There are 3 ways to turn a row about zero (a turn may also mirror it). The second row of each pair is the first, turned, with some noise. The first 27 pairs use one turn. New pairs use 3 turns, one after the other, and a turn may come again.
In the rows, zero is written as 128.
Known pairs, each followed by its turns in order:
98,128,141,126,138,116,143,126
124,115,128,146,139,145,137,155 | (0)

135,134,130,121,160,156,113,116
131,113,132,131,89,107,145,132 | (0)

120,133,132,136,134,124,123,142
122,135,126,123,120,137,126,138 | (0)

137,139,137,136,125,120,142,119
125,124,116,134,140,113,116,133 | (0)

128,134,176,91,102,134,148,122
127,107,132,164,163,165,150,119 | (1)

131,109,138,142,125,111,132,122
139,111,131,135,135,150,129,134 | (2)

133,179,98,116,126,132,115,136
121,169,118,158,101,121,122,108 | (0)

168,140,122,89,125,90,100,134
121,159,117,89,163,148,157,136 | (1)

120,123,150,148,106,130,136,134
145,116,144,148,128,134,126,104 | (2)

122,133,126,129,125,130,141,104
129,120,153,128,134,131,115,129 | (1)

125,121,119,131,133,75,135,168
162,128,102,111,119,153,173,124 | (2)

140,105,123,123,118,152,149,135
138,123,139,141,121,117,148,97 | (1)

135,144,109,141,130,131,173,161
116,143,95,144,128,138,151,87 | (2)

118,106,127,147,110,123,130,128
119,125,147,115,149,135,119,132 | (0)

136,130,128,132,126,143,157,137
145,121,129,135,125,126,99,132 | (0)

136,119,123,139,171,111,132,104
126,112,97,136,155,136,133,160 | (2)

107,121,181,126,166,113,122,122
109,146,102,165,146,154,89,126 | (1)

131,122,181,134,127,153,110,119
141,124,129,100,130,93,147,163 | (0)

138,105,134,167,138,105,120,75
120,120,136,102,158,107,69,111 | (1)

112,125,104,99,116,149,133,133
162,131,147,139,113,133,151,137 | (1)

97,138,141,131,110,150,141,152
133,132,149,139,127,105,144,94 | (2)

150,138,95,119,130,126,123,123
103,138,109,119,109,136,121,139 | (2)

94,119,131,125,86,181,129,133
106,132,189,144,120,102,132,97 | (2)

114,123,151,131,127,124,130,134
149,123,140,129,141,124,131,122 | (2)

130,181,113,121,152,134,103,126
119,138,127,95,97,167,125,156 | (1)

134,155,130,130,146,131,130,140
128,137,110,138,105,125,117,137 | (0)

94,130,137,105,100,141,127,136
156,111,126,160,133,138,143,150 | (1)

New pairs. What belongs after each?
128,122,87,180,131,166,107,145
108,85,113,171,92,102,146,127 | (1) (0) (0)

103,133,148,135,159,125,130,119
140,124,107,127,114,157,138,114 | (0) (0) (1)

128,153,152,98,135,137,149,118
158,96,111,149,130,131,126,141 | (1) (2) (2)

133,118,111,144,101,113,181,100
156,138,118,74,123,144,128,157 | (0) (1) (1)

105,131,133,152,126,156,152,116
101,116,122,103,127,135,142,103 | (0) (2) (1)

115,141,92,126,121,110,128,142
110,127,115,114,117,139,99,106 | (2) (0) (1)

137,103,126,126,130,105,128,136
139,117,133,129,112,101,120,137 | (1) (0) (1)

102,181,122,125,128,83,123,125
166,118,156,150,96,95,130,111 | (0) (0) (2)

122,130,118,155,90,130,128,141
124,120,146,97,133,107,148,148 | (2) (2) (0)

127,119,128,123,106,147,181,137
131,116,124,103,105,172,151,134 | (1) (0) (0)

121,142,130,134,147,146,181,114
160,126,137,149,142,159,101,150 | (1) (2) (2)

135,119,144,124,119,101,134,148
118,159,123,124,137,134,132,146 | (1) (1) (0)

138,153,132,181,90,129,125,181
150,76,127,105,149,153,183,117 | (2) (1) (0)

121,126,136,124,145,128,119,118
139,132,143,133,125,124,126,118 | (2) (0) (0)

118,128,121,170,108,118,96,129
136,127,150,109,127,79,122,150 | (2) (2) (0)

136,121,151,174,155,106,132,124
163,118,100,148,151,137,107,149 | (0) (2) (0)

98,120,126,94,149,140,140,162
93,152,141,134,123,92,134,153 | (0) (2) (0)

132,138,122,124,119,136,181,113
122,120,158,87,137,117,150,123 | (0) (0) (2)

168,127,145,107,91,108,163,128
139,110,158,75,128,159,105,130 | (1) (0) (0)

148,127,139,105,118,140,137,126
134,123,119,155,127,128,150,134 | (0) (1) (0)

129,130,131,124,113,126,128,143
130,134,125,118,129,126,133,145 | (0) (2) (1)

112,128,120,126,119,116,132,94
124,130,114,150,143,147,138,145 | (0) (2) (2)

125,126,124,120,154,142,135,142
144,113,124,119,149,121,118,129 | (1) (2) (1)

99,126,119,123,128,124,127,135
149,144,127,125,113,135,127,125 | (0) (0) (2)

75,161,105,123,130,126,98,113
138,113,145,169,147,144,87,93 | (1) (1) (0)

133,130,118,124,81,107,126,132
117,146,157,125,94,142,129,119 | (1) (2) (1)

131,133,114,125,92,129,102,139
140,122,148,116,133,126,93,139 | (2) (2) (2)

142,135,121,137,75,130,127,129
123,141,112,115,120,156,136,87 | (0) (2) (0)

